The first 4 rows are patterns. Each new row is the sum of 2 different patterns, raised or lowered, with some noise. Before adding, each is slid sideways (what falls off one end comes back at the other) and multiplied by a number that may be negative. Names go in the order of the patterns.
(in the rows, 128 means zero)
Some rows, each with the names of its patterns after it:
[120 102 161  99  99 100 146 151 161 121 149 139 100 133 139 164 114 121
  99 161  96 146  97 127 160 152 108 127 154 112 148 160 144 143 131 126
 151  92 144 130 104 139 131]
(3)
[126 107 139 118  99  96 114 144 125 138 142 124 128  98 112 148  97 117
 133 146 154 128 109 157 129  97 116 160 152 149 101  94 141  92 107 143
 136 162 129 125 151 143  94]
(1)
[ 95 163 164 122 157 108 149 153  98 143 158 140 121 163 130  97 138 157
 127 158 142  93 117  94  97 121 117 122 131 159 117 110 137 151 133  99
 164 121 114 129 153 111 140]
(2)
[150  92 142 144 100 138 141 160 164 160  96 155 121  98 109 132 154 137
 133 107 115 113 124 110 109 130 130  92 134 157 119 146 146 158 102 137
 127 141  95 103 152 134 129]
(0)

New rows. What belongs after each?
[ 98 102  78  93  68 100 117 117  95 124 114  82 125 140 120 101 131 101
 110  83 130  97  99  91 130 123  88 139  76 102 106  97 128 142 112 116
 134  92  91 119 149  97 122]
(3) (2)
[163 147 131 139 155 131 148 161 151 136 151 158 153 138 159 161 123 153
 149 148 118 151 147 135 134 165 138 168 152 142 156 135 162 166 177 126
 155 129 146 122 154 147 153]
(3) (0)
[146 134 187 139 105 142 124 138 120 178 147 148 135 165 166 137 128 140
 130 190 147 134 168 151 138 103 108 135 191 133 145 161 174 129 112 145
 150 184 161 162 163 171 150]
(1) (0)
[133 172 150 158 152 185 209 176 175 147 148 131 163 157 138 149 163 140
 151 194 163 178 165 204 134 193 143 157 137 123 198 156 150 204 123 159
 172 140 151 173 211 191 179]
(2) (0)
[123 135  90 123 104 137 147 142 119 133 147 115 129 164 125 108 129 110
 117  85 146 115 110 118 148 136  90 131 111  94 138 118 120 154 110 119
 102  78  96 151 114 120 144]
(3) (0)
[139 157 170 199 185 165 161 164 155 152 161 193 191 136 187 156 176 130
 148 145 178 153 173 181 173 145 130 153 202 198 160 193 180 160 136 140
 163 155 149 151 188 150 201]
(3) (1)
[ 65 116 135 111 107  68  97 105 105 110 122 105 108 124  96  81 131 106
  73 116  89  68  69 106  78  92  82 124 118  89  93  89  85 134  87  73
 133  86  82  71  72  66 126]
(2) (0)
[ 98 130 124 141 126 115 121 127 123 109 152 126  87 160 136 124 165 125
 100 121 118  77 140 135 139 114 130  94 120 119 133 149  98 144  92 123
 132 162  90 157  85 171 152]
(3) (2)
[138 163 153 140 128 114 122 148 110 122 146 152 130 144 150 152 152 135
 154 142 162 151 133  96 130 135 131 151 159 136 148 149 131 157 131 160
 152 169 112 139 116 110 138]
(1) (0)
[ 87 106  97 103  81  86 136 112 102  98 142 120 103 121 116 102 131  99
 107 108 108  98  77  93  87 125  78 129 113 106  94  98 112 117 117 128
 120  98 124 126 124 101 127]
(3) (0)
[159 119 123 161 154 131 144 147 125 134 138 151 137 134 154 152 161 160
 151 137 159 172 113 171 174 166 133 145 122 140 137 151 162 153 144 110
 147 133 152 121 160 131 164]
(3) (2)
[100 158 116 106 151 113 117 116 129  92 151 129 141 120 104  77 112  93
 121 157 111 126 102 124 123 128  92 145  95 139 136  95 109 132 122 110
 145 107  90 108 102 109 121]
(3) (1)
[143 164 120 125 153 145 133 136 153  99 123 119 137  91 158  93 155 144
 149 173  94 138 146  86 167 140 126 144 149 123  77 106 128 151 132 142
 123 134  97  83 115 115 141]
(2) (0)
[197 143 176 189 174 162 122 146 178 150 163 178 181 195 175 148 187 188
 134 135 196 171 167 120 152 168 137 139 200 189 176 158 157 166 197 126
 150 164 166 148 122 115 132]
(1) (0)
[127 142 119 115 148 108 116 120 144 136 151 120 133 139 103 145 140 146
 129 127 101 142  87 139 110 112 148 160 117 107 137 100 155 168 132 154
 138 117 139  80 139 130  96]
(3) (1)
[138 123 107 119 108 170  79 135 168 139  96  74  64 103 125  92 151 139
 124  82 109 119 142 105 161 116 152 135 105 100 137 147  93 112 108  76
  91  83 136 114  99 141 134]
(3) (0)
[102  81 132 145  88 125 179 171 158 104 143 136 138 155 159 166 146 152
 113 161 152 144  85 151 143 133  90 161 148 126 140 193 174 124 135 133
 132 145 134 126 150 134 127]
(3) (0)
[ 81 111 108 109 110 126 109 129  93 137 130 128 138  97 114  91  86 101
 128 124 128 109 145 120  98  94  84 120 134  98 112 148 129  83  90 112
 130 124 107 135 123  85 119]
(1) (0)
[111 105  62 115 123  85 103  97 123  86  92  99 122  75  64 105  91 110
 129  63 119 117  68 103  93 122 126 110  67 134  92  84  76 105 129 119
 106  78  86  82  88  86  85]
(1) (0)
[ 86 120 102 138  94 132 100 141 121  75  94 124 114  78 114 102  87  97
 104  93 115  96 126 102 113 138 115 118 104 141  78 123 128 134 105  92
  86 105  87  99 129  97  92]
(3) (0)
[103 103  99 113 113  96 116  98  68 102 101  92  98 133  97 106  95 125
 105  89 104  96  73 123 103  72 123  98  92  66  85  74 138  69  88 124
 100 106  75  83 111 108  94]
(2) (0)
[112 105  90  90 108 117  75  94 117 103  90  78 112 120 114 119  69 107
  99  75 104 103 130 127 104  97 117  93  72  74 100 119  87  98 100  98
  74  82  78 103 115  91  97]
(1) (0)
[ 61 121  67  59  72 107 134 131  72 134 109  65  85  85 122  95  67  69
 141  77  84  53  78 140 138  64 119 129  71 101  95 104 108  76  87 136
  67 121  88  79 123 120  99]
(3) (1)
[109 164 126 117 144 139 147 127 155 112 128 116 132 106 168 156 121 117
 117 115 105 124 133 155 147 115  95 161 125 146  79 161 146 136 111 148
 138 129 116 182 172 138 158]
(3) (2)
[124 141 123 139 155 121 140 152 129 116 135 115 143 107 109 129 147 115
 129  92 147 150 126 131 149 155 137 149 112 162 119 103 106 146 129 141
 115 115 138 131 115 118 130]
(3) (0)
[170 149 121 183 135 192 139 163 149 192 183 152 159 148 180 130 149 125
 130 164 147 158 144 126 176 138 139 163 148 157 136 184 148 175 192 194
 161 114 132 162 145 117 162]
(3) (0)
[155 138 150 164 133 164 132 198 171 127 171 151 125 189 153 129 184 170
 144 118 128 116 180 155 173 203 190 161 143 155 154 163 175 183 159 164
 176 173 143 193 162 136 156]
(2) (0)
[117 145  97  89  82  72 115 108 108 139 149 137 115  95 134  85  89 113
 135 116 122 104  51 127  90  90 105 130 131 135  79 102 126  56 124  73
  98 120  70  58  85 129  81]
(1) (2)
[ 98  58 112 120 110  92 123  96  53  95 127  77 119 110  69  92  64  55
 100  82  75  88 136  94  85  89 100 106  54 119  91  85 105 116  76 112
  69 110 125  78 125  73  99]
(1) (2)
[ 63  91  76  91 124  81  97 101  90  71  75 108  92  70  85  96  88 122
  95 115 121 111 108  92  94  75  93 106  88 100 102  98  93 106  98  84
  69 103  96  97  76  89 102]
(1) (2)
[168 151 162 131 180 175 113 169 168 175 132 122 120 178 106 155 137 148
 187 165 135 164 188 141 156 181 156 153 150 144 184 123 152 166 131 157
 144 127 123 188 108 123 140]
(3) (1)
[164 162 162 180 151 152 186 174 184 127 138 156 134 172 149 165 188 137
 164 158 161 128 138 174 165 125 160 159 158 154 151 166 192 178 154 182
 171 133 162 149 151 148 141]
(1) (2)
[ 89 126 101 155  71 170  69 118 123  58 107 116  95 113 122  70  75 103
  72 111 137  86 127 100  91 127 126 117 147 163  86 149 146 141  76  99
  98 114  77  96 162  83 106]
(3) (2)
[126  90 124 107 111 109 102  75 100  74 111  96  85  80 101  94  56 127
  73  82  88 122  98 134  83  93  92  74 110 108 127  72  79  59 123  56
 100  67  93 103 113  92  88]
(3) (0)
[155 168 149 143 131 151 179 134 207 183 149 147 137 167 156 127 171 176
 128 182 122 145 151 208 158 133 144 174 161 133 149 178 146 165 171 144
 175 125 116 120 136  94 182]
(1) (0)
[139 173 144 113 152 161 153 152 134 131 172 117 140 165 140 176 154 160
 158 155 109 161 117 162 129 127 141 149 150 148 168 152 155 158 134 142
 162 123 147 137 169 171 137]
(3) (1)
[ 86 122 109  78 124 135  85 116 162 107 111 135 159  90 139 121 107  75
  70 116 113 106 133  81 146 123  76 128 139 147 129 167  79 131 107 101
  87 124 118 145 138  90 118]
(2) (0)
[111 130  94  91 120 117  95  94 111  99 128 100 125 145 106 125 143 114
  99 120  91 132  85  84 114 139  94 111  60 137 139 111 114 132 149 123
 140  91 162  96  79  75 134]
(3) (0)
[ 89  84  91 137  81 116 106 136 133  84 140 104 147 109 109 110 158 123
  83 122 127  89 105 147  95 111 110  76 101  87  72 133  92 103 135 126
 103 102 138 110 136 113 161]
(3) (2)
[141 124 183 152 103 138 140  82 161 100 122 144  99  93  88 110  98 165
 114 133 157 120 111 119  95 115 148 155 160 131 131 169 132 103 154 148
 118 148  91  84 113 127 103]
(1) (0)
[ 94  84 123 102  98 124 133 137 112 106 139 127 118  64  93 131  75  75
 114 138  97 113 115 119  97  97  98 120  82  70  95  59 113 100  84 138
 107  81  94  93  67 122 111]
(1) (2)
[112  93  75  86 110 153 112 145 151 141 103  91 133  98 139 142 155 145
 141 127 145 126 136 115 124 150 124  93  73 160  91 113 123 166 169 105
 119 141 116 134 111  98 157]
(1) (0)
[ 43  86  53  48  91  84 120 113 100 111  83  98  97  69  65 147  59  81
 125 128  43  80  39 156 162  76 161  93 100 111  29 104 125  84  69 160
  98  83  92 130 121 154 119]
(1) (2)
[137 150 161 151 153 122 157 114 108 147 123 167 139 112 171 139 123 121
 120 121 150 131 132 146 141 102 112 138 163 176 144 163 155 133 134 103
 140 151 117 119 158 149 135]
(1) (2)
[135 141 128 135 158 166 120 126 112 172 174 153 153 176 126 154 123 124
 135 139 138 155 152 149 121 146 154 165 154 121 167 131 136 161 141 166
 160 149 150 168 158 147 117]
(3) (1)
[158 160 155 159 164 159 156 141 156 192 136 149 171 185 183 153 165 181
 157 141 167 178 188 168 158 155 170 154 140 183 177 177 171 173 185 167
 157 163 137 175 168 145 155]
(1) (2)
[171 155 121 133 156 188 119 149 165 181 108 143 120 176 198 156 171 172
 155 139 135 171 165 139 145 179 165 152 152 163 163 181 164 134 140 159
 124 140 140 185 180 155 173]
(3) (1)
[ 80  94 108 100 125 117  93 127 121 100  86 152  81  62  97  94  95  90
 122 107 109  77 132 128 101  91  99  68 151  77  97 109  92 111  85  59
  72 143  72 119 142 127 105]
(3) (0)
[147 175 127 201 108 102 156 120 174 139 118 214 131 125 163 156 123 161
 209 126 149 181 151 132 174 145 195 171 159 192 158 148  98 178 183 172
 115 179 173 149 167 149 140]
(3) (2)
[157  94  93 132 139 130 111 166 154 149 111 128 140 147  88 162 115 186
 150  82 138 158 123  91 118 115 116  89 117 155 142  82 138  94 151 184
 112 164 155 138  96 124 153]
(3) (1)
[156 142 141  92 163 148 145 165 170 137  87 166 175 171 138 190 101 166
 118  93 116 155 143 124 182 118  99 138 147 147 126 152 175 120 145 189
 120 153 128 197 144 168 197]
(3) (2)
[ 85  87  79 122 121  82  84 118  76 131 100  80 125  95 101  58  80  89
 142  71  97 110 120  86  73 105  95 110  95 121 108 135 103 115  89 150
  98  57  97  93  88  62 127]
(3) (0)
[ 92 120 116 101  96 119 158 121 125 145 140 131  89 136 139  97 121 149
 135 156 107 129 173 127 122 104 166 165 124 113 123 146  95 133 140 112
 163 145 126 163 152  82 121]
(1) (2)
[110 182 135 138 150 160 121 159 127 184 191 149 179 129 161 167 129 149
 177 166 152 194 155 115 172 174 137 174 178 127 146 104 106 150 125 137
 160 182 152 134 158 181 162]
(1) (2)
[171 126 117 124 139 136 168 123 178 129 165 153 126 111 156 134 126 148
 116 106 125 136 138 146 134 162 131 127 154 139 126 144 165 129 173 162
 153 141 126 108 142 139 146]
(3) (1)
[183 124 100 142 130 111 113 136 144 153 119 177 145 123 141 114 121 179
 129 117 177 124 105 109 117 103 175 117 115 149 125 110 106 118 124 152
 161 136 123 152 161 129 116]
(2) (0)
[161 122 166 147 134 119 155 132 158 118  92 142 115 112 141 100 137 147
 135 134 124 159 170 155  93 172 122 102 117 150 140 146 114 139 146 117
 150 110 132 149 114 116 155]
(2) (0)
[113 137 107  97 119 127  93 110 126 143 136  88  94 123  84 119 117 113
 146 110 107 115 108  82 126  93 123 120 105  94  96 122 113 126 129 118
 119 106 116 126  96 121 115]
(1) (0)
[ 84  63  93 124 118  79 135  80  75  89 119  73  94  68 129 110  96 143
  75 129 134  88  95 129 107 101 111  83  84 111 127 111 102 120  76  69
  74  77 114 110 113  79 146]
(2) (0)
[164 120 160 145 153 176 144 136 151 129 114 155 154 169 175 143 128 145
 124 135 163 161 175 149 155 172 156 128 163 135 142 148 125 121 129 169
 145 158 151 163 160 117 136]
(1) (0)
[129 142 144 100 112 125 108 116 104 119 100 118  79  93 115 105  89  73
 123 119 101  92 155  91 145 124 113  71 131 110 107  96  80 110 107  99
 127  82 111 148  80 116 137]
(3) (0)
[123 134 114  98 114 111  98 120 122 152 109 124 113 148 116 113 116 116
 125 112  84 117 141 121 124 144 118 102 106 122 131 112 120 103 128 116
 101 102 130 117  99 129 132]
(1) (2)
